The rows come from 6 hidden closed curves, with some noise, and rows from the same curve form a group. Each curve winds through 6 dimensions. The rows are also pushed far along 4 directions, which tell nothing about the answers.
Known rows, each followed by its group:
[  2  -1   9   4   9   3  -8   6  -1  13   3   3   9 -20  -2]	netev
[  0  -4   5   0  11   3  -5   4   3  16   2   2   8 -21  -2]	Bem
[12 -3 -7  7 -3 -6  0 -2 -6 -2  4  2  4  9 -2]	luvu
[  2   6 -21  -4   1  11   1   1   0 -17  11  13  -5  11   7]	nof
[  5 -13  -7   9  17  14  15  11  -6 -22   3   3   0 -14  -1]	nof
[  6   6  -5  13  -4  -4   3  -5 -16 -15   5   1   4  21   0]	morik
[-15   0  -6 -19   1   1  -9  -2  12  12   8   2  -4  -1   6]	nof
[-1  5 -5 -7  7  7 -2  0  5  2  9  2 -6 -7  3]	morik
[ 3  2  6 10  1 -3  4 -3 -8 -2 -2 -1  9  2 -2]	morik
[ -7  -6   6  -2   7   1  -2   2   5  14  -8   0   8 -17  -3]	dani
[ -6 -18   5   9  11   3  18   8   0 -12 -19  -4   0 -21  -2]	netev
[  7  -5  -3   2  10   4  -3   2  -1   5   7   5   5 -11   0]	morik
[-14  -5  -8   1   4   2  11   4  -3 -22   1   3  -1   4   5]	morik
[  0 -18  15  15   1 -12  23  -5  -6  -4 -26 -12   4  -9  -4]	dani
[  6  -3  14   5   8  -4   3  -5  -1  17  -9 -11   2 -15  -7]	dani
[ 10 -11   6   8  15   4   4  -5  -9   0   5  -3   7  -7  -2]	dani
[11  1 -4  5  4  8 -2  0 -8 -8  7  3 -2  5  0]	Bem
[ 20   8   7  16   0   1 -10  -4 -16   0  17   4  16  12  -4]	luvu
[ 12  13   3   5  -6   0  -8 -10  -3   4   7   7   9  11   0]	dani
[ -7  -2 -10  -2  19  18   9   7   0 -21   7   3  -2  -8   2]	netev
[  6   8  17   1  10   1 -11  -7   0  28   3  -4   6 -19  -4]	luvu
[-12  10  -2  -6 -13  -1   1   5   3  -3  -3   1  -3  11   2]	nof
[  5 -12  18   9  12   0  -7   5  -4  11   5  -2  15 -21  -5]	luvu
[ 4  4 -3 -3  2  9 -4  5  2 -1  5  3 -3 -4  0]	nof
[  1  13 -12  -1 -11  -4   6 -11  -5  -9  -3  -1  -6  27   2]	nof
[ 10   9   0   2  -8  -5  -7 -10  -4  14  -6  -2   2  13  -4]	luvu
[-18  -1 -18 -20   9  11  -1   7  11  -9  17   6 -11  -1   9]	luvu
[ -7  -8   9   8   2  -7   0  -1  -3   1 -15  -3   3  -7  -1]	Bem
[  3   0 -17  -7   7  11  -7   3   7 -22  22  13  -3   5   6]	netev
[ -3  -1  -4  -2  -3  -3   7  -3  -1 -10   4  -2  -6   9   4]	dani
[ 7  6  3  5  0 -3  2 -7 -6  9 -5 -7  3  5 -5]	nof
[ 16   2   4  -3   5   9 -13   1   5   7  13   5   1  -9  -2]	morik
[  7 -12  -1   5   8   0   7   2  -3  -1  -7  -5  -2 -10  -4]	luvu
[ -6  -1 -13  -8  17  12   6   1   5 -10   8   2  -3  -5   1]	Bem
[ 18   7  16   6   3   5 -16   0  -1   9  15   3   9  -9  -4]	morik
[ 3 -3  5  2  2  0 -6 -2  0 -3  6  2 -2 -5  3]	nof
[-17  -5 -12  -9   8   4  14   1   9 -11  -8  -3  -7  -3   2]	Bem
[ -4   1 -10   4   0   3   8   0  -5 -16  -6   4  -6   6   4]	morik
[ 0  0 -1 -1  0 -1  1 -8  1  1 -4  1  3  5  1]	netev
[-16  -1  -9 -12  -8  -6   3   3   6  10  -8  -3  -5   5   2]	Bem
[  7  14  18  -2 -13 -10 -19 -15   5  25  -6  -5   0   6  -4]	Bem
[  5  -6  10   6  -1  -6  -7   2   0  11  -4   0   3 -11  -1]	dani
[  4   8   2   0 -14 -13   0  -7   2  13 -13  -8  -2  10  -6]	nof
[-11  -2 -13  -3 -14  -4  15   4  -5 -15 -12  -3 -12  19   4]	netev
[ 2 -4  2  1  2  0  3 -8  0  0 -5 -1  2  2  1]	netev
[-2 -3 -3  2  9  5  0  5 -1  0  3  4  7 -9  0]	netev
[ 3  1  5  7  4  2  8 -1 -5 -7 -5 -8  1  0 -5]	netev
[  5   8   4  -1 -12  -3 -11   5   2  11   3   3   4   4  -2]	nof
[ 19  -4   7  16  -9  -8   2  -2 -11  -6  -2  -3  10  13  -7]	morik
[  2   3   7  11  -1  -3   9  -2 -13   2  -8  -7   6   5  -4]	netev
[  7  -3   1   1  11   7   1   5   0   1   5  -4  -1 -12  -4]	nof
[-2  0  0 -5 -1 -2  0 -9  6  7 -7  0  1  2  0]	luvu
[ 9  1  4  9  2 -1  1 -1 -4  2 -3  2  3 -7 -1]	luvu
[ -4  -4  -5   5 -17 -14  16  -7  -7 -10 -20  -6  -1  26   0]	nof
[ -6   6   8  -9  -4  -1  -6  -5   9  15 -10  -4  -4  -4  -1]	morik
[-2  0  0  3 -4 -9  4 -4 -6  2 -3 -6  3 11 -2]	Bem
[ -3   1  -3  -4   4   5   1  -2   6 -12  10   6   1   1   5]	luvu
[  2  10   4  -7  -1   2 -14 -11   6  15   8   7   2   0   5]	dani
[-26  -6   3 -12   5   3   7   5  17   1 -12   1   0 -20   4]	dani
[ 1  6  3  2  3  5 -3 -1  0  3 -1  4  0 -9  2]	luvu
[-3 -3 -9 -5 -7 -7  4 -2  0  1 -6 -3 -9 10  2]	dani
[  7  -9   3   9   1  -3   9   0 -10   1 -11  -7   2   0  -4]	Bem
[-10 -15  -1   0  14  -1   6   3  -1   6  -9  -4  -1 -17   0]	morik
[12 -2  7  7  7  4 -6  0 -7  7  1 -2  2 -8 -4]	Bem
[ -3  -2  16   3  -8 -13   3  -8   8   5 -18  -6   2  -5  -2]	Bem
[11 -2  0  7 -1 -6 -3 -1 -9  6  1 -7  3  8 -7]	dani
[-19   3   2 -14   3   3  -8   6  16  12  -2   6  -8 -22   6]	luvu
[-5  9 -1 -4 -1  6 -2 -1  6 -8  6  8  3  3  4]	dani
[ -2  -5 -12 -11  11   9  -1   2   7   3   7   3  -7  -9   3]	morik
[ 10  -8  -3   7   4   4   9   7 -10 -13   9  -1   0   1   0]	Bem
[-13   1   4  -6   4   6   4   3   6  -4   0   0  -6 -10   5]	netev
[-13   4 -17 -15  -9  -5   3  -1  12  -1  -2   4  -8  11   5]	nof
[10  0 -2  2 -7 -3 -6  1 -1 -3  3  0 -6  7 -1]	morik
[ -6  -7   7   5  -4 -12   6   2  -1  13 -19  -9   8  -5  -7]	dani
[-19 -11   5  -9  -7 -11   0   8  17   6 -17  -5  -8 -15   0]	netev
[ -4   4   7   3  -2  -6 -11  -6   1  10  -7   1   4  -2  -1]	Bem
[-9  4 -6 -5 -7 -2  3  2  8 -8 -3  6 -8  1  6]	luvu
[  5   8  -1  -4  -5   0 -10  -2  -4   9  12   1  -2  10   2]	netev

New rows. What belongs after each?
[-4 -2 -5 -5  1 -4  3  1  6  7 -3 -2 -1 -4 -2]	nof
[  1  -8 -13  -4  15  11   7   6   2 -10  12   7  -1 -12   4]	morik
[ 1 10 -8 -7 -9  4 -5  3  6 -3  2  5 -7  8  2]	nof
[-14  -5  -4  -6   0  -1   2   8   7   3 -12  -1   0  -7  -2]	dani
[ -2   0 -11  -3 -13  -2   6   6   1 -16   3   2  -4  18   2]	nof
[ 5  1  1 -1 -7 -2 -1 -2  2  0  4  3 -1  5  3]	Bem
[ 6  5 -3 -6 -6  0  2  1  4  4  4 -1 -4  4  0]	Bem
[ 18   6  -8   7  -3   5   7  -6  -9 -18  11   2   7  25  -3]	morik
[-1 14 -6 -4  1 11 -8  0 -4 -6 13  7 -3 10  5]	luvu
[-4  5  3 -1 -8  0 -1 -2  0 -4 -5  0 -6  6  3]	nof
[ -9   0 -13  -7  -3   0   3  -4   6  -6  -5   7  -7   5   7]	nof
[ 7 -1  3  6 -3  0  5  5 -2 -3 -8 -4 -1 -3 -5]	nof
[  2 -19   3  16  15   2  18   1 -16 -16  -4  -5   9  -4  -1]	nof
[ 4 -4  0 -1  0 -3 -2 -2  0  8 -2 -1 -5 -5  2]	dani
[ 24   7  -2  10  -8   2   6  -3  -7 -18   8   0   2  18  -4]	morik
[ -9 -13  -4  -8  13   6  17   7   6  -7  -1  -7  -6 -13   0]	Bem
[ -4   0  -4  -8  -3  -1   2  -2  10  -1  -7  -1 -10  -1   2]	luvu
[-5 -1  3 -3 -2 -2  4 -7  5  2 -5  1 -2 -1  5]	dani
[-4  1 -9 -6 -4 -4 -7  2  2  8  7  4 -1  6  2]	luvu
[  5  -5   5   4  -7  -7   5  -3   3  -1 -15  -6  -3   1  -4]	luvu
[ -4 -10  -3  -4   4  -3   2  -2   6   5  -7   1  -2  -9   1]	nof
[-6  2  6 -1  2  4  1  0  6 -3 -2  3  5 -7  1]	dani
[ 8 -7  2 10  3 -6  5 -3 -8  6 -9 -5  3 -3 -4]	morik
[ -2  21  -1  -8 -15  -2 -12 -10   7  12  -1   7   1  15   3]	morik
[ -7   2  -9   0  -1   3   7  -1  -1 -12  -8   4  -6   5   5]	morik
[  3   7  -3   9  -1  -3  -5  -7 -11 -10   2   1   3  17  -1]	Bem
[-2  5 -4  3 -1  3 -1  5 -8 -4  4  2 -3  3  2]	luvu
[ -6  -9  -9   2   2   2  18  -3  -3 -28  -8  -4  -9  12   3]	Bem
[ -1 -20   3  10   7  -5  13   6  -4  -3 -16  -5   6 -14  -5]	netev
[  3   3  -5  -7  -2   0 -10  -3   4  10   6   4  -7  -1   4]	dani
[  6  10   7   0   4   0 -10 -11  -2  17   4  -2   1  -1  -2]	nof
[-12 -13   2  -2  -3  -9  10  -1   9  -8 -11  -2  -1  -4   2]	netev
[ 15   5   3  12  -2   5   1  -1 -12  -8   2   0   3  11  -3]	nof
[ 0 -2  0  5  5  4  0  3 -7 -9 10  4  9  2  1]	luvu
[ -5   2  -2 -15   0   7 -17   2  13   9  13   9   1  -3   4]	morik
[12  2 -1  3  1  2 -4 -2 -8  8  6  0  3  5 -2]	Bem
[ 18  -2   7  15  -5  -8  -1   1 -14   8  -7  -8   5   5  -9]	netev
[-3 -5 -2 -3 -2 -4 -4  6  5  1  5  3 -2 -6  3]	morik
[ -3 -17   7   3  19   7  18   7   0 -10  -5 -10  -2 -23  -4]	morik
[ 24  -1  11  22  -2  -2   4  -4 -19   0  -6  -6  12   8  -9]	nof
[ -8  -3   0  -8 -10  -5   1  -7  10   1 -12   0  -8   4   5]	netev
[  2  13  -7  -4  -8   7  -7  -4  -2 -11  11   7  -7  19   6]	nof
[ -2   3 -11   0  -3   0   7   0  -2 -19   6   3  -6  13   5]	nof
[ -9  -5   3 -11   2   4 -10  11  12  12   6   5   1 -18   2]	nof
[ -2   1  -3  -2 -11  -9  -4  -1   4   7  -9   2   2   7   0]	netev
[-12  -7   3  -7  16  10  -1  12   5  12  -5  -3  -3 -28  -2]	netev
[-12  -8   3  -7  -1  -6   1  -2  13  -1  -6   1  -1  -7   3]	netev
[ 2  7  3 -2  2  6 -4 -6  4  0  8  7  3 -2  4]	dani
[ -8   1   2  -4   1   2   4   3   9   1 -12  -1  -5 -12   0]	dani
[ 17   4   3  20  -6  -7   4  -4 -16  -4  -5  -1  13  13  -7]	netev
[-11  11   3  -7 -14  -9  -5  -5  10  13 -10   2   4   5   1]	dani
[  1   3 -20  -4 -18  -3   6   3  -1 -26   7   6  -7  32   5]	nof
[  4 -11  12   3  26  13  -5   7   2  13   2  -1  11 -35  -6]	dani
[ -9  -2  -5 -18   2   6   1   6  14   8   6   1  -8 -12   4]	Bem
[ -7  -3  -4   3   5   0   6  -4   0 -10 -10   1   1   1   0]	Bem
[-2  9 -2 -9 -5 -1 -9 -5  5  3 13  2 -5  9  5]	dani
[-17 -13  12  -3  17   0  -7   2   4  11  -5  -4   3 -26   0]	Bem
[  5  -2   7  11   5   3   8   3 -14   3  -6  -7   2  -6  -3]	netev
[ 21  -6  -5  22   5  -1   7  -2 -21 -15   4   1   9  10  -4]	morik
[  2   1   7   1  -2  -2 -15  -2  -1  11   3   2   4   0  -1]	morik
[  4   6  -6  11  -8  -2   7  -2 -11 -24   4   4   3  22   2]	morik
[ 4 -8 -3 -1  5  5 -7  4  3 -3  8  5  3 -5  1]	luvu
[ 11  -7  -5   4   8  10   7   1  -4 -17  11   1   6   7  -2]	morik
[-3  1 -5 -5  2 -2 -3 -9  4  1  0  4 -5  1  5]	nof
[ 8 -3  2 -2 -6 -4 -1  0  5  4 -6 -3 -6 -1 -3]	morik
[-10  -2  -6  -7  -7  -5  -5   5   7  -2  -2   3 -12  -1   5]	morik
[ -2  -2   7   6  -9 -11  -1  -8  -4  -2  -9  -3   1  10   0]	Bem
[ -9   7  -6  -9 -12  -2   1  -6  13 -11  -6   6  -8   9   6]	Bem
[ 17   7   8  20  -4  -4   7  -6 -13  -9  -2  -2  14  12  -6]	dani
[-19 -10   1 -10  18  13   6   7  11  -7   6   5  -3 -26   9]	netev
[ 14   6  -5   7  -1   5  -1   2 -15  -4   9   0  -1  12  -2]	netev
[-21  -7   4 -13   1   2   2   9  17  -2  -6   1  -5 -17   4]	morik
[-2 -2  4 -3  2 -4 -2  1  0 20  0 -5  5 -7 -4]	Bem
[ -4  -5  18   9 -13 -14   4  -2  -3   4 -22  -7  -1  -2  -1]	nof
[-3  3 -2  1  1  6  0  7 -1 -8  7  6 -1 -5  5]	netev
[ -2  -2  -6  -3  -7  -3  -2   0   9 -11  -3   6  -5   4   3]	netev
[ -8  -8 -12   2   1   7  21   9  -5 -35   0   0 -12   6   6]	netev
[ -6  -2  -9  -5 -10  -3  18   4   7  -9 -16  -3  -9   4   0]	Bem
[  0   8  -2   5  -4   1   7  -2 -10  -5  -1  -2   2  14   0]	netev
[ 2 10  1  1 -3 -2 -7 -8  0  9 -3  4  0  1  2]	nof
[-6  3  5 -2  2  1 -1 -3  8 -2 -4  3  2 -7  1]	netev
[-11 -17  -5   4   8   5  21   9  -2 -24  -4   3  -3 -10   6]	netev
[-3  5 -2 -3 -7  4  0  1  1 -4 -4  2 -5  8  2]	nof
[  6   3   5  -6   6   3 -11  -3   7  14   4   0  -3 -12  -1]	luvu
[-16  -4  -4  -8   5   3   4   4   7 -13  -2  -1 -10  -5   4]	Bem
[  2  -7   7  10   6  -4   2   0  -4   4 -10  -1   7 -11  -4]	Bem
[  0  -7  -8   2  15   8   7  -1  -2 -10   3   5  -1  -9   4]	nof
[ 7 -3 -5 -3  0  0  3 -1  4  3 -4 -1 -5 -2 -1]	morik
[-8 -2 -5 -9 -3  1  3  8  4 -1  3 -2 -9 -1  3]	Bem
[ -3  -1  -3  -1   4   9   1   1  -3 -16   8   5  -5   3   6]	nof
[ 15  11  -4   1   7  10 -11   3  -5   8  16   3   2  -1  -3]	Bem
[-3  0  1 -1 11  4  4  0  0  0  5 -4  5 -4 -3]	dani
[ -4  11   8 -12 -15 -10  -6  -6  12  24  -9  -7  -6   3  -2]	Bem
[-21  -5   3 -11   8   8   3  12   8   4  -2  -1  -2 -19   2]	nof
[-2  3  3  0  1 -3  3 -9 -2  5 -7 -5 -3  2 -1]	nof
[-20 -17   8  -1 -11 -18  21   1  13  -4 -35  -9  -6 -12   0]	luvu
[-16   3 -19 -16  -8  -1   9  -2  11  -8  -6   3 -17  11   9]	dani
[-18   2 -16  -6  -7   2   8   8  -1 -16  -4   3 -12  10   7]	luvu
[ 0 -5  2  3  3 -1  1 -1  6 -8 -2  3  3 -6 -1]	netev
